The rows are grouped in 3 ways, from coarse to fine. Each group lies inside one group of the grouping before and may be the whole of it. The rows also spread widely along 8 directions, which tell nothing about the answers.
In the rows, 128 means zero.
Known rows, each followed by its group in each grouping:
[167 187 122 120 142 118 135 147  92  99 136 136 145 139  92 141  71 123
 161 128 165 136] : Z842 Z868 Z215
[149 131 131  96 129 116 175 128 149  93 128 174 167 125  59 125 103 110
  70 164 136 156] : Z842 Z868 Z902
[147 156 147 200 151  95 129 140 129 152 128 126 128 121 133 101 146 115
 109 149 117 156] : Z628 Z92 Z32
[142 132 172 177 142 103 130 125 133 129 108 102 105  99 131  99 157 120
 116 128 127 140] : Z842 Z596 Z874
[164 126 160  96 138 118 162 121 128  83 114 148 159 117  94 122 116 109
 118 158 142 148] : Z842 Z868 Z403
[161 147 172 183 147 104 183 113 149 105 119 106 103 104 103 141 131  90
 165 144 167 134] : Z628 Z476 Z889
[130 143 148 174 127 114 144 128 122 133 125  95  93 113 126 127 153 120
 150  87 155 118] : Z628 Z92 Z630
[133 170 112 184 123 123 119 148 120 156 150 104  84 137 107 148 111 141
 143  78 160 115] : Z842 Z747 Z522
[176 162 158 155 163  82 156 133 121  80 118 139 117  82  99 111  68 157
 122  94 153 132] : Z842 Z747 Z976
[159 125 183 145 156 119 136 136 119 123 111 109 108 109 143 106 145 155
 136  87 133 134] : Z842 Z868 Z215
[169 152 143 114 155 102 133 144 112  99 118 168 174 117 101  94  94 129
  84 166 116 167] : Z842 Z868 Z403
[141 176 141 157 139 118 130 146 106 122 130 110 114 129 129 130 133 101
 159 134 150 132] : Z628 Z476 Z889
[171 124 168  94 161 142 121 155 123 128 120 156 128 143 149 108 111 191
 106  67 106 154] : Z842 Z596 Z874
[148 175 131 109 141 132 110 163  92 109 129 133 121 134 122 127  94 146
 141  96 147 129] : Z842 Z868 Z403
[136 121 164 164 138  80 131 126 118 117 104 114 143  83 116  70 158 125
  71 141 108 147] : Z842 Z868 Z403
[107 136 128 118 111 159 112 157 118 151 145 107  77 150 141 136 163 145
 130  71 139 109] : Z842 Z747 Z976
[119 185  97 172 137 129 137 180 159 149 151 166  89 141  94 138  94 146
  68 118 134 156] : Z842 Z868 Z215
[180 168 185 211 186  75 120 146 110 115  98 115 123  89 150  85 117 109
 135 191 126 167] : Z842 Z868 Z403
[144 121 187 130 142 110 125 128 107 102 105 103 116  92 150  93 169 126
 120 120 124 125] : Z842 Z747 Z522
[126 172 100 127 129 139  89 177  87 167 151 141 133 168 145 112 132 145
 120  88 116 140] : Z628 Z92 Z630

New rows, each followed by its group in each grouping:
[108 135 129  92 109 146 139 151 133 112 128 145 120 131 104 131 151 113
  85 134 129 135] : Z842 Z868 Z403
[142 162 109 153 121  93 118 134 105 131 141 132 151 123  83 106 112 124
  91 131 129 134] : Z842 Z747 Z522
[138 154 117 177 137 104 143 140 141 140 131 136 127 125  84 118 112 122
  83 146 136 153] : Z842 Z868 Z902
[108  98 183 145 115 120 126 118 130 128 100  84  98  92 145  91 214 116
  98 108 114 121] : Z842 Z596 Z874
[144 156 137 166 138  80 135 133 118 103 114 134 146  91  87  94 109 121
  83 150 130 147] : Z842 Z868 Z403
[131 174 147 164 138 104 132 147 116 110 121 130 113 104 128 113 131 116
 121 123 137 135] : Z628 Z92 Z32
[106 176 106 157 126 144 136 170 153 157 151 153 103 160 121 143 152  80
 101 188 127 160] : Z628 Z476 Z889
[161 146 160 132 151  88 136 129  99  87 107 120 138  85 100  94  99 153
 115  83 142 128] : Z842 Z868 Z902
[125 140 135 115 132 137 130 154 129 144 135 150 132 143 132 113 160 122
  93 132 110 150] : Z628 Z476 Z889
[146 144 137 158 147 130 157 151 156 144 137 157 118 143 124 132 137 107
 105 163 126 164] : Z628 Z92 Z630
[138 146  96 193 132 114 128 147 141 201 158 131 130 167  98 118 131 143
 103 105 116 154] : Z628 Z476 Z889
[178 123 161 140 157 116 155 132 144 124 128 152 143 134 117 114 120 124
 110 174 124 161] : Z842 Z747 Z976
[133 154 107 129 110 114 169 127 133 110 145 145 130 125  65 145 100 124
 114  88 157 122] : Z628 Z92 Z630
[151 163 135 127 140 130 135 149 134 113 126 155 130 139 110 130 107 113
 113 160 133 158] : Z842 Z596 Z874
[174 148 193 123 161 105 134 130  97  71 104 116 127  90 143 110 124 116
 156 144 146 130] : Z842 Z747 Z522
[129 185 124 165 141 109 125 160 118 125 133 148 119 119 125 114 125 103
 107 151 130 150] : Z628 Z92 Z630
[168 133 203 127 166 103 146 133 118  72  90 128 127  83 140  98 129 123
 129 146 136 143] : Z842 Z868 Z403
[153 164 128 157 156 130 136 166 147 141 136 155 107 144 115 134  97 141
 101 132 137 160] : Z842 Z868 Z902
[ 96 146 126 130 100 111 102 140  88 123 130  90  97 103 120 102 156 148
 105  55 137  95] : Z842 Z747 Z976
[145 167 123 162 139 107 154 141 150 114 140 155 115 112  82 134  95 118
  91 145 142 145] : Z842 Z747 Z522
[130 146 179  99 145 133 143 148 113  82 104 142 117 101 155 111 161 103
 123 141 129 137] : Z628 Z92 Z630
[160 121 197 111 150 112 121 122  91  92 100 109 139  93 156  89 166 120
 136 137 122 128] : Z842 Z747 Z522
[190 131 175 109 167 127 118 137  97 119 119 135 154 136 155 104 129 132
 149 148 120 149] : Z842 Z747 Z522
[146 157 133 140 131 136 126 148 121 131 140 127 114 143 119 143 129 107
 137 152 146 135] : Z842 Z747 Z522
[166 124 128 138 132 104 141 125 123 143 143 136 149 134  88 111 104 168
 101  73 126 133] : Z842 Z747 Z522
[167 141 148 130 156 135 120 149 106 159 136 130 142 163 149 117 131 140
 155 112 120 151] : Z628 Z476 Z889
[159 165 131 174 154 138  96 170 111 172 146 121  88 158 151 132 113 162
 150  87 134 140] : Z842 Z747 Z522
[144 136 178 111 135 145 171 134 136  89 116 125  90 112 139 146 151 107
 165 106 162 121] : Z628 Z92 Z630
[134 177 159 154 162 103 124 164 116 111 116 146 116 100 146  94 134 121
 101 145 113 153] : Z628 Z476 Z889
[153 114 164 132 153  90 134 133 128 119 104 153 177 104 116  65 150 119
  42 186  91 177] : Z842 Z868 Z902
[129 173 118 143 140 128 112 172 122 134 143 148  93 136 127 127 110 145
 104 115 132 141] : Z842 Z747 Z976
[149 110 161  97 144 149 177 144 176 110 125 167 113 128 107 137 129 143
  81 119 132 154] : Z842 Z868 Z902
[145 130 188 139 155 152 168 150 183 106 111 147  69 118 147 142 151 115
 114 151 138 154] : Z842 Z596 Z874
[148 125 126 172 124  82 147 102 116 147 127 119 181 126  88  94 153  87
 105 172 121 149] : Z628 Z92 Z630
[119 169 137 137 130 106 147 141 119  90 122 145 126  95 108 112 132  99
  95 138 135 137] : Z628 Z92 Z630
[140 115 116 123 110  99 125 115 103 142 132 124 190 140  77  93 142 113
  85 152 116 144] : Z842 Z868 Z403
[156  93 126 132 122 140 157 118 148 168 143 117 133 171  86 140 135 149
 126  88 143 138] : Z842 Z868 Z902
[126 164 160  93 143 147 121 168 104 105 121 138 103 127 160 120 146 134
 133  94 130 129] : Z628 Z476 Z889
[177  80 171 132 146 121 188 109 180 127 128 154 140 125  94 123 133 142
  88 128 122 152] : Z842 Z747 Z522
[156 139 156 135 145 123 139 140 128 119 119 133 132 127 118 114 131 111
 121 163 130 156] : Z842 Z868 Z403
[141 172 123 178 139  82 115 145 117 126 123 140 136 104  93  91 102 136
  79 126 116 154] : Z842 Z596 Z874
[155 170 152 135 141 114 161 136 113  89 127 114  96 101 103 144  84 156
 173  29 176 103] : Z628 Z476 Z889
[166 107 147 119 144 148 147 143 146 154 135 141 127 164 122 134 132 149
 122 116 126 154] : Z842 Z868 Z403
[186  87 177 117 147 101 166  98 129 112 108 130 190 120  98  90 148 116
 108 174 119 157] : Z842 Z868 Z215
[158 135 145 202 149  89 133 132 129 152 133 106  97 109 111 107 110 171
 120  69 136 128] : Z842 Z747 Z976
[116 110 132 112 121 156 101 154 114 172 131 105 108 159 147 112 181 155
 107  72 116 129] : Z842 Z868 Z902
[148 132 184 172 161  91 144 133 145 106 107 138 118  76 132  88 149 117
  72 168 111 154] : Z842 Z747 Z522
[136 146  63 216 100  74  90 117  91 213 158  82 156 155  54  96 104 169
 104  45 124 125] : Z842 Z596 Z874
[136 143 128 150 130 113 119 142 121 140 135 134 124 125 112 107 135 137
  87 119 116 139] : Z842 Z747 Z522
[118 183 123 136 133 113 138 159 121 101 132 153 107 104 108 121 106 133
  96  93 137 135] : Z628 Z92 Z630
[161 160 132 115 139 119 131 141 109 107 134 158 162 138 102 123 108  98
 116 185 134 152] : Z842 Z747 Z522
[116 151 159 156 122 124 141 135 121  99 111  83  67  91 120 136 148 114
 145  92 173 103] : Z842 Z868 Z902
[138 153 110 120 129 129 138 155 134 128 147 167 139 152  99 129 116 112
  83 179 125 155] : Z842 Z747 Z976
[170 140 128 195 138  88 111 125  90 170 133  75 125 132 105 108 102 178
 161  41 146 117] : Z842 Z868 Z403
[121 123 133 115 120 133 151 147 155 125 138 159 108 119  99 124 133 160
  56  77 121 129] : Z842 Z747 Z522
[155 198 191 158 184 104 158 162 135  62 105 154  87  70 146 120 101 108
 129 155 143 152] : Z628 Z476 Z889
[134 152 131 123 126 164 153 150 163 127 138 151  91 159 108 165 127 107
 128 144 153 146] : Z842 Z596 Z874
[170 150 153 170 145  77 135 116  89 125 119 100 158 109 108  96 117 127
 152 108 138 132] : Z628 Z476 Z889
[134 181 145 165 152 134 127 170 133 121 126 142  95 128 137 131 128 101
 119 185 140 159] : Z842 Z868 Z215
[140 123 139  94 124 132 131 131  97 135 132 119 155 150 125 114 159 123
 137 103 127 125] : Z628 Z476 Z889
[128 151 123 115 109 134 147 134 112 115 138 122 119 135 104 143 132 117
 148  88 158 115] : Z628 Z92 Z630
[168 153 156 156 154  96 141 138 123 103 125 135 113  94 106 112  86 168
 118  73 142 130] : Z842 Z747 Z522
[166 145 120 160 128 116 156 126 126 141 145 108 114 140  75 148  86 165
 159  49 173 121] : Z842 Z868 Z215
[171 131 178 173 159  83 139 125 117 112 107 108 121  88 117  93 115 154
 125  93 134 137] : Z842 Z868 Z403
[141 134 158 143 147 144 100 163 117 162 120 116 106 149 171 107 170 125
 122 148 113 154] : Z842 Z868 Z403
[142 137 108 108 104  99 131 110  95 113 134 123 169 127  58 111  99 145
 111  74 141 118] : Z842 Z596 Z874
[193 159 159 177 175  90 127 141 106 126 118 119 126 116 120 114  76 162
 155  97 146 147] : Z842 Z868 Z403
[124 159  93 156 117 128 158 147 154 136 151 136  92 136  58 158  84 154
 101  56 166 122] : Z842 Z868 Z902
[154  91 197  85 153 139 133 139 127 118 109 142 129 125 171  91 175 144
  99 134 100 149] : Z842 Z747 Z976
[164 149 160 130 162 137 147 157 139 117 123 149 108 132 130 129 107 152
 125 110 138 148] : Z842 Z868 Z215
[121 164 159 117 146 163 166 179 165  96 126 166  54 115 149 156 134 124
 119 107 148 139] : Z628 Z92 Z630
[147 104 142 150 122 104 138 104 113 141 119  89 156 128  99 106 166 102
 120 147 136 134] : Z842 Z868 Z902
[155 115 168 146 154 127 156 141 157 128 117 138 109 118 123 118 134 146
 104 120 127 153] : Z842 Z868 Z403
[144 132 176 155 155  94 134 141 134 104 101 139 131  84 129  81 145 120
  68 163 106 158] : Z842 Z868 Z403
